There are 9 hidden switches. A switch that is on adds its own fixed numbers to the row, and there is some noise. The rows also spread widely along 15 directions, which tell nothing about the answers.
(in the rows, 128 means zero)
Known rows, each followed by its switches (1 for on, 0 for off):
[105 158 121 147 128 141 154 160  99  93 159 129 112 117 148 160 114  97
 148 117 126 124 129  61 178 179 136 133 129 121 120 145 129 125  99  75
 113  54 137 101 138]	0 1 1 1 0 0 0 0 0
[182 147 147 120  72 139  90 130 113 137 158 101 123 150 125 139  47 116
 111 113 140 148 135 126 121 158 126 113  97 156 137 144 130  96 148 126
 113  91 150 115  95]	0 1 0 1 1 0 0 0 0
[131 114 161 121  58 106  85 115 123 139  55  84 134 114  94 104  76 109
  65 101 126 161 133 187  94 145 138 119  69 150 161 112 140 121 122 156
 111 169 155 132 101]	1 0 0 0 1 1 0 0 0
[132 130  77 131 170  98 165 103 143  87 166 160 112 125 145 107 144 127
 132 122 151  49 188 135 156 121 126 152 161 116 114 123 149 103 123 113
  99 107 137  99  64]	0 0 0 1 0 0 0 0 0
[193 159 164  82  85 170  74 156 143 159 123 107 108 202 111 154 103 173
 122  85 111 234 104 149 134 146  88 101 127 156 180 154 124 160 130 120
 165 110 104 162 185]	0 0 0 1 0 0 0 0 1
[137  89 159  87 125 145 118 189 133 130 124  72 132 129 167 179 151 120
 109 151  90 163 128 148 123 148 151 109 114 150 125 129  89 159 152 154
  81 151 129 153 157]	1 0 0 0 0 1 0 1 0
[157 111 111 101  60 145 108 149 102 115 195 116 120 111 125 118  92 110
 113 150 108 162 129 130 140 130 115 161 113 158 170 113  84 125 160 130
 150  72 162 123  91]	1 1 0 1 0 0 0 1 0
[ 91 195 197 145  91 139 141 113 153  92  80 144 176 129  90 114 123 164
  88 164  77 148 133  87 183 155 158 132 123 116 130 130 155 140  81  96
 128 124 119 197 174]	1 0 1 1 0 1 1 0 0
[156 106 133  99 110 140  97 196 138  77 117  99 104  64 148 122 133 125
 140 116  95 127 105 168  99 122 141 135 123 149 164 122 111 173 135 136
  85  86 127 136 131]	0 0 1 0 1 0 0 1 0
[138 140 141 118 139 104 166 123 109 129 121 110 122 108 170 125  99 133
 149 126 135  87 151 137  88 112 142 111 143 141 121 130 136  88 151 175
  51 140  99 138 128]	1 0 1 1 1 0 0 1 0
[132  85  83 119 183  82 166 124  87 135  89  94  80 101 167 133 120  89
 171  68 143 122 138 189  48 124 182 158 131 143 181 138 117 157 147 179
 119 170  99 125 125]	1 1 0 0 1 0 0 0 1
[142 123 109 138 143 173 111 178 116 106 204 166 112 174 174 140 105 184
 111 167 122 154 172 110 136  58  74 132 121 101 121 143 123 100 149 109
 202  87 137 108  83]	1 0 0 1 0 0 1 0 0
[121 141  86 122 119 101 200 110 133 142 133 118 121 185  98 125 119 120
 108 112 118 138 198 115 169 163 116 161 160 112 126 123 120 117 117 110
 166 151 132 135 144]	0 1 1 0 0 1 0 1 1
[119 153 135 122 233 155 102 197  97  81  81 140 122 145 178 166 180 152
 148  97 120 156 138 145 173 130  84  84 105 109 129 168 168 145 102  77
 110  83  88 116 179]	0 0 1 1 0 0 0 0 0
[167 171 129 116 128 105 165 121 118 150 117  98 139 151 177 128  89 183
 145 134 130 122 155 148  95 129 171 138 121 139 138 126 120 106 157 148
 109 144 114 147 113]	0 0 1 0 0 0 1 0 0
[154 197 176 159  79  92 136 184 127  70  72 124 106 135  91 137 136 178
  84 134 105 180 152 180 148 131 117 170  90 123 113 121 143 155  61 100
  95 118 176 132 151]	1 0 0 0 0 0 1 1 1
[143 114 134 111 124 205  97 132 160 149 182 109 149 161 174 141  90 179
 136 157 111 130 116  73 114 125 169 114 149 139 143 160  96 130 170 116
 185 117  95 162 116]	0 0 1 0 0 1 0 0 0
[127 109 176 130 144 124 128 140 115 145 140 101 124 183 133 181  90  85
 104 128 139 164 175 110 112 126 115  86 121 140  67 183 144 100 140 158
  87 151 115 132 159]	1 1 0 1 1 0 1 1 0
[170 172 116 138 125 117 142  88 101 130 109 129 140 115 148  67  89 206
 143 137 154 104 166 172  91  99 117 153 116 132 175 128 159  84 154 174
 132 133 121 147  94]	1 1 1 0 0 1 0 0 1
[149 117 158  93 106  98 154 123 191 154 114  79 103 175 169 172 137 166
  98 112 127 132 157 153  68 136 167 127 159 148 103 146  96 155 127 170
  81 201 125 147 142]	0 0 1 1 0 0 0 0 1
[128 107 104  99 139 151  95 149 105 125 169 107 148 145 150 170 125  83
 107 141 110 149 143 108 178 174 137 121  96 152 114 144 104 115 141  78
 133  86 153 112 101]	0 1 0 1 0 0 1 1 0
[103 107 127 126  79 117 162 121 135 129 126  99  97 105 185 130 193 170
 127 133 152 167  79 129  73 111 149 175 134 162 173 101 100 167 122 159
 121 124 147 124 134]	1 1 0 1 0 1 0 0 0
[ 93 116 124 130 166 132 155 124 163 125 116 136 106 148 186 147 171 173
 123 125 139  98 132 105  89  96 146 123 173 116 111 146 131 134 105 128
 126 161 107 128 137]	1 0 1 1 1 0 0 0 1
[ 96 128 140 139 170 120 100 104 177  59  64 124 133  77 141 110 203 147
 125 107 131 102  95 143 103 120 181 150 142 154 136 161 162 177  80  90
  90 106 105 151 140]	0 1 1 1 1 0 1 1 0
[143 167 188 178 164 164  85 105 110 100 133 144 135 137 117 138 104 143
 157 128 184 127 132 106 142 151 142 121 124 143  97 215 169 126 113 107
  91  84 122 127 128]	0 0 0 0 0 1 0 0 1
[139 126  98  94 122 159  71 153 112 104 145 120 148 115 117 125 130  90
 114 131 105 144 117 118 188 185 138 130 107 154 164 134 108 135 129  62
 133  53 152 126 109]	1 1 1 0 1 0 0 1 0
[ 90 160 117 117 127 104 171  64 128 130  81 144 170 113  96  70 138 120
 132 121 124 104 147 106 158 141 134 138 147 132 155 105 170 114 107 127
 129 127 105 175 156]	0 1 1 0 0 0 1 0 0
[133 118  93 116 158 143 143 174 179  89 159 127 101 172 135 162 153 118
 121 104 104 121 160  91 171 159 139 131 167 107 114 152 125 162 105  67
 147  93 131 124 141]	0 1 1 0 1 0 0 0 0
[191 136 104 116 160 134 136 119 130  93 173 122  98 126 135 105 150 161
 196 112 152 164 143 165 112 123 135 189 172 163 180 183 122 181 162 150
 127  63 101 156 145]	0 1 1 0 0 1 1 1 1
[184 120 126 144 130 130 132 171 166  58 163 109  77 129 136 133 112 161
 144 109 119 158 168 156  94 112 144 178 148 125 145 180 125 193 138 141
 134  86 126 137 120]	0 1 1 0 0 1 1 0 0

New rows, each followed by its switches (1 for on, 0 for off):
[131 116 158 133  86 180  97 140 153  97 179 120 116  74 155 125 100 146
 155 159 118 118  78  78  84 121 205 155 154 155 156 156  82 172 138 131
 128  75 127 155 113]	1 0 1 0 0 0 0 0 0
[136 106 179 113  94 129 131 213 124  92 154  92 107 115 168 195 139  88
 113 150 100 169 131 124 129 154 142 120 101 144  97 138 101 170 127 146
  60  88 170 127 158]	0 1 0 1 1 0 1 0 0
[ 97  93  96  82 165 131 155 144 103 150 125 125 103 172 164 149 165 120
 139 102 118 206 132 135 123 121 119 133 150 138 184 137  88 169 144 137
 181 131  94 137 172]	1 0 1 1 0 0 0 0 0
[132 136 116  82 170 136  77  93  60 146  68 121 160  94 108  95  74  82
 140  85 117 118 145 171 141 150 104  78  99 151 189 147 161  82 152 140
 111 135  74 152 134]	1 0 1 1 0 0 0 1 1
[127 154 153 149 121 130 141 134 179 114 121  99 137 180 142 176  68 150
  78 126  89 108 176  81 124 152 186 118 128 105  71 166 134 116 102  87
 145 166 116 147 118]	0 1 1 1 0 0 1 0 0
[ 96 144 104 135  70 102 152 111 160 111 118 118 103 164  92 126 136 123
  74  87 140 168 164 101 170 165  84 145 131 118 132 121 158 131  70  83
 148 107 164 104 131]	0 1 1 1 0 1 1 0 0
[125 119 117  52 165 143  78 146  99 161  75 103 158 160 149 137 185 133
 116 113 123 209 126 174 153 138  81  82  94 161 168 134 132 131 142 126
 119 121 112 146 173]	1 0 1 0 0 0 1 1 0
[ 43 110 112 123 126 129 156  80 118 135 101 142 175  76 118  91 139  84
 112 158 103  61 119  83 147 136 180 139 139 135 137  86 123 103 114 112
 137 156 120 154 113]	1 0 0 0 0 0 0 1 0
[122 138  99 112  98 124 106 120  92 147 109 101 136 160 121 123 127 129
  96 111 149 192 136 146 158 167 111 148  87 156 160 123 110 114 125  83
 155 103 159  93 102]	0 0 1 0 0 1 0 1 0
[ 95 140 115 134 147 125 139 118 140 137  64  98 151 140 154 151 143 146
  83 123 110  93 141 117 144 171 164 115 102 110 115 114 149 104  88  91
 130 187 136 134 118]	1 1 0 0 0 1 0 0 1
[159 144 148 126  49 191  62 164  98 132 161 105 114 133 158 128  73 183
 114 131 144 205 100 108 110 113  56 108  84 145 174 141 131 102 144 129
 160  56 147 106 116]	1 1 1 1 0 1 0 0 0
[142 151  59 120 112 139 148 128 125  96 165 119 133  97 153  98 128 151
 149 132 116 112 131 108 162 160 158 181 128 133 189 102 116 132 136  85
 162  59 146 127  81]	0 1 1 0 0 1 1 0 0
[ 26  83 104 163 152  95 172  81 133  90 134 149  97  90 127 137 148  55
 123 112 156  88 158  81 117 143 183 174 165 122  99 160 118 159  74 105
 128 130 148  97 103]	0 0 1 1 0 0 1 0 1
[ 67 115 187 156 144 167  89 158 137  38 141 169 145  68 122 129 155 111
 110 187 107 117 131  84 153  99 136 134 130 125  86 176 137 158  92 100
  99  69 138 145 140]	1 0 1 1 0 0 1 1 0
[135 119 143 137  90 119 127 103 152  79 151 136 120  81 123  83 123 141
 123 147 136 112 153 143  93 108 140 172 144 143 150 143 134 153 134 167
 113 100 149 150 104]	0 1 1 1 1 1 1 0 1
[167 190 155 127 149  96 158 181 116  98  48 103 131 159 116 143  90 153
 109 102  79 151 190 175 148 151 124 113  95  98 131 137 163 125 108 128
  99 155 103 161 175]	1 1 1 0 0 0 0 0 0
[ 69 101 133 145 102 122 131 103 137 135 135 112 108 166 126 167 125  95
  73 123 155 168 163  77 130 162 124 133 127 128  91 168 124 132  88 110
 142 142 167 102 125]	1 1 1 1 0 1 1 0 1
[117 121 164  97 115 145  98 137 154 148 118 121 145 197 113 145 153 117
  86 129 144 188 158 107 155 137  63  76 125 141  92 160 157 126 116 127
 116 112 145 139 179]	0 1 1 0 1 0 1 0 0
[145 132 116  91  94 106 189 189 129 147 122  85 130 161 186 157  90 159
  83 140  64 120 191 137 118 121 100 106 109  93 118  75 111  84 150 158
 129 182 131 136 131]	0 1 1 1 0 0 0 0 0
[ 74 107 120 138  91  99 161 106 148 119 116 124 114 150 131 129 151 144
  68 142 116 170 159 131 114 129 168 192 130 127 137 125  87 169  98 113
 191 163 167 124 105]	0 0 1 1 0 1 1 0 1
[105  91  73 132  85 101 156 119 136 142 138  96 107 158 136 135  98 130
  63 135 111 140 177 139 106 140 176 191 123 122 138 112  60 126 124 102
 200 185 172  99  55]	1 0 1 0 0 1 0 1 1
[100 153 131 128 134 108 153  88 134 120  86 113 134  95 142 111 175 139
 142 112 169  93 108 109 120 147 140 131 149 156 121 130 160 118  94 124
  50 112 117 132 153]	1 1 1 0 0 0 0 1 0
[131 140 160 129 161  94  99 104 107  91  62 136 150 146  90 103 112 111
  92 108 124 176 194 194 133 125 114 130  84 135 134 175 163 140 120 139
 128 136 120 150 136]	0 1 1 1 0 0 1 0 0
[100  91 154 130 161 134 157 142 124 141 133 146 122 174 133 136 124 112
 126 135 131 142 170 117 109  82 105 106 151 114 101 148 137 126 142 165
 147 159 101 146 163]	0 0 0 0 1 0 0 0 0
[134 142  74 125 143  85 158  97 163 105 104 136  89 147 114  94 107 151
 111  62 136 100 195 156 117 102  94 132 162 103 148 129 182 112 102 127
 135 148 102 124 103]	1 0 1 1 0 0 1 0 0
[107 145 159 133  78 152  95 106 101 129 105  97 156  75 119 110  65 104
 134 125 127 137 101 101 128 173 166 120  92 152 162 138 136 120 125 123
 110  96 130 144 121]	0 0 1 0 0 1 1 0 0
[120 120 108 126 139 139 128 146 118 130 117 112 110 165  99 133  77  92
 123  75 125 157 175 117 148 137  76  96 132 112 130 156 165 108 124 111
 148 118  99 120 150]	0 0 1 0 1 1 1 1 0
[149 141  76 138 114 110 160  86 200 139 157 112  80 188 156 139 109 196
 104  88 157 102 168 102  83 117 146 155 182 122 120 149 139 114 105 105
 165 159 124 116  85]	1 1 1 1 0 0 1 0 1
[119  92 115  72 135 156 100 135 131 160 148 102 132 123 199 149 226 139
 140 137 179 142  86 114 127 132  83  91 128 173 134 112 129 127 138 148
  64  89 152 110 145]	1 1 0 0 0 0 0 0 0
[103  89  94 105 138 136 147 113 164  94 132 123 121  61 145  97 170 118
 146 125 117  68 130 116 123 137 146 144 175 127 167 119 134 160 123 149
 104 122 121 157 133]	1 1 1 0 0 1 0 0 1
[117  95 109 132 115 104 181 130 180 103 163 133 104 134 120 114 107 116
 101 140 108  73 192 113 108  97 149 155 186 109 100 126 110 125 131 141
 124 156 130 136 101]	1 0 1 0 1 0 0 1 0
[ 69  75 139 154 175 128 158 116 140 114 124 155  78 172 132 126 154 117
 139  93 163 179 148 105  69  57 100 140 178 120 126 190 143 172 117 158
 187 138  83 129 183]	0 1 1 1 1 0 0 0 0
[100 147  61 112 168  89 206 100 155 114  99 150 109 145 132  94 153 138
 127  79 115  72 171 123 151 123 122 132 187  97 160  95 164 110 103 111
 138 150  86 140 134]	1 0 1 1 1 0 0 0 0
[ 71 101  81 148 175  98 167  97 112 111  85 147 100  98 115  89 138  99
 140  81 150  83 170 141 103  95 116 154 158 110 139 135 153 121  99 129
 145 155 103 109 121]	0 0 1 0 0 0 0 1 1
[ 80 127 131 130 205 148 162 173 103  97  96 156 147 131 158 128 179 136
 146 145  98 135 153 111 158  99 103 117 131  95 127 136 152 143 116 121
 153 116  92 152 191]	0 1 1 0 0 0 0 0 0
[121 172 174 134 131 174 118 177 137  88 111 154 130 146 119 144 113 168
 117 139  69 160 134  96 165 128 125 117 138 102 138 155 134 157  94  93
 161 108 100 176 188]	1 0 1 1 0 0 0 0 1
[115 112 135 110 171 159 106 126 146  90 168 163 143 137 127 131 187 108
 133 142 135 131 146  97 186 129  88 111 152 138 112 161 158 147 121 113
 113  63 127 145 155]	0 1 0 1 0 0 1 0 0
[150 151  83 121 147 121 166  87 133 118 161 144 147 155 111  92  93 135
 135 132 103 102 172 126 164 136 164 168 158 132 163 122 129 103 160 106
 176 121  94 163  92]	0 0 0 1 1 1 1 1 0
[134 122  89 105 166 134 112 116  98 145 141 135 130 157 124 126 107  87
 144 102 141 137 152 132 157 160 135 122 123 137 153 148 133 117 140 101
 155 107 126 123 109]	0 0 0 0 1 0 1 0 1
[128 129 120  88 125 194 108 142 126 134 174 140 171 106 143 117 130 115
 151 157 105  85 110  60 187 145  93  82 141 134 140 109 149  98 147 118
 120  68 118 162 149]	0 1 0 0 0 0 0 0 0
[120  93 104 119 105  94 151  82 119 137 146 116 166 131 132  94  98 119
  85 183 109 119 176 156  96 107 203 200 104 155 134 105  73 112 169 144
 182 172 159 145  49]	0 1 0 0 0 0 1 1 0
[122 145  77  93 112 130 120  89 131 158 100 115 152 129 140  95 144 156
 108 113 139 106 136 134 155 164 115 122 121 138 171  96 137  96 119 103
 137 131 142 124  98]	0 0 1 0 0 1 0 0 1
[122 185 191 149  86 176  83 160 106 100  88 150 168 108 124  99 134 195
 107 171 113 163  90 110 148 100  93 116  79 129 148 114 166 117  98 109
 141  78 142 155 160]	1 1 0 0 0 0 0 0 0
[112  86  91 108 144 114 166 191 104 135 113  80 110 119 220 158 141 144
 107 129 124 112 178 153  94 102  83 101  95 100 121  95 130  94 146 169
 100 163 143  92 113]	1 1 1 0 0 1 0 0 0
[135  83 103 105 101 136  92 116 150 143 150  56 128 106 161 171  82  81
 102 119 123  81 128 107  97 197 219 135 119 162 110 155  73 125 137  97
 106 145 159 107  60]	0 1 1 0 0 0 0 1 1
[101  77  65  96 162 136 163 119 143 143 184 117 101 133 172 159 191  91
 162 118 147 119 122  84 134 158 156 149 178 145 140 134 100 161 129 122
 132 109 136 126 135]	1 1 0 0 0 0 1 0 1
[104  93  77  96 146 126 103 121  67 141 146 142 147 140 167 108 200 120
 115 156 174 185 137 162 154 111  80 154  77 162 164 110 112 121 149 117
 167  73 182  85  87]	0 1 0 0 0 0 1 0 0
[125 149 135 151 112  92 184 149 159  58 106 148  85 114  92 115 152 127
 131  95  93 140 142 141 132 127 147 185 164 114 152 125 148 196  75 121
 138 112 125 161 174]	0 1 0 1 1 0 1 0 1
[ 93  96 184 149 168 138 129 169 105  89 135 138 109 119 154 166 151  82
 137 134 151 135 145 105 118 109  99 100 125 126  73 177 155 139 117 157
  67  98 129 113 172]	0 1 0 1 1 0 0 0 0
[ 98 117  94 165 148 121 168 150 134  81 175 128 108 125 162 149 140 118
 128 153 131 105 150  82 129 131 192 190 143 120  92 150  98 142 108  68
 149  88 157  95  86]	0 1 1 0 1 0 1 1 0
[129  73 110  91 146 129 113 128 161 144 137 102 123 175 147 142 158 130
  94 131 138 147 180 156 111 119 113 120 145 140 110 156 113 136 148 143
 134 158 139 128 121]	0 0 1 0 1 1 1 1 1
[126  92 122 100 168 146 104 177 109  82 133  80 105  94 165 187 165  74
 143 104 114 163 117 132 146 189 152 124 116 154 144 175 104 182 129 109
  71  77 124 117 153]	1 1 1 1 0 1 0 1 0
[ 90  59  82  76 183 169 141 177 104 151 149 111 122 110 207 154 176  97
 168 127 108 140 103  97 111 104 114  92 141 131 168 111 118 141 163 155
 152 112  95 144 170]	1 1 0 0 1 0 1 0 0
[100 115 114 117  78 134  81 112 124 156  93 104 122 178  64 139 120  89
  63  81 140 205 133 128 175 188  94 128  98 148 143 135 124 131  83  65
 179 134 166 100 127]	0 0 0 0 0 1 0 1 1
[107 124 143 119 108 108 126 141  82 128  80 101  99 117 142 142 143 122
 126 101 138 201 109 169  94 134 143 163 105 162 165 142  91 167 111 130
 126 125 137 112 151]	0 0 1 1 0 0 0 1 1
[123 103 138  99 165 134 127 208 105 120  93 101 114 154 152 177 195 117
 119 122 106 186 140 169 157 146  93 110 108 128 124 131 120 161 119 123
 103 131 136 125 188]	0 0 0 0 1 1 0 1 1
[ 84 128 146 121 118  73 176  83 119 159  94 113 138 156 179 133 157 161
  89 154 161 144 163 146  81 102 149 143 115 147 105 115 114 110 125 172
 100 187 149 123 111]	1 0 1 1 0 0 1 0 0
[100 122 155 100 107 120 122  53 110 171 111 130 169 121 148  88 181 145
 126 167 187 139 119 134 101 119 120 137 126 183 139 128 122 118 141 180
  97 128 156 143 135]	0 1 1 0 0 0 0 0 1
[133 136 108  91  86 132 108 173 135 128 101  90 144 104 177 146 127 162
  81 148  85 118 136 143 132 152 147 120  86 122 146  82 104 118 114 104
 117 141 171 128  96]	1 0 1 0 0 0 1 0 1
[ 89 122  68 131 145 141 151  96 154 115 134 116 124 108 148 112 172 136
 141 102 156  78 118  75 145 147 128 141 167 132 137 124 151 116 104  80
 130  97 117 109 117]	0 1 1 0 0 1 0 1 0
[126 134 130 104 195 112 166 129 123 111 124 130 136 130 143 133 171 109
 158 126 143  90 177 136 160 133 104 106 161 134  91 150 153 117 132 145
  40 115 104 135 160]	0 0 1 0 0 0 0 1 0
[111 146 165 135 157 150 140 122 109 116 138 127 174 100 175 135 128 132
 150 178 137  76 135  84 135 141 166 112 122 139  93 150 135 101 139 135
  71 104 125 147 132]	0 1 1 0 0 0 0 0 0
[155 163 161 118  96 149 119 157 149 114 129 130 126 137 116 127  94 154
 118 126 114 118 156 117 147 138  93 101 137 117 115 136 152 119 110 129
  96 110 134 148 151]	0 0 1 0 0 0 0 0 1
[118  81 120 102 163 104 160 124 114 111 135 102 116  66 145 137 146  39
 176 105 136  85 136 133 115 166 170 130 148 155 135 138 122 160 144 177
  39 115 119 139 145]	0 1 0 0 0 0 0 0 0
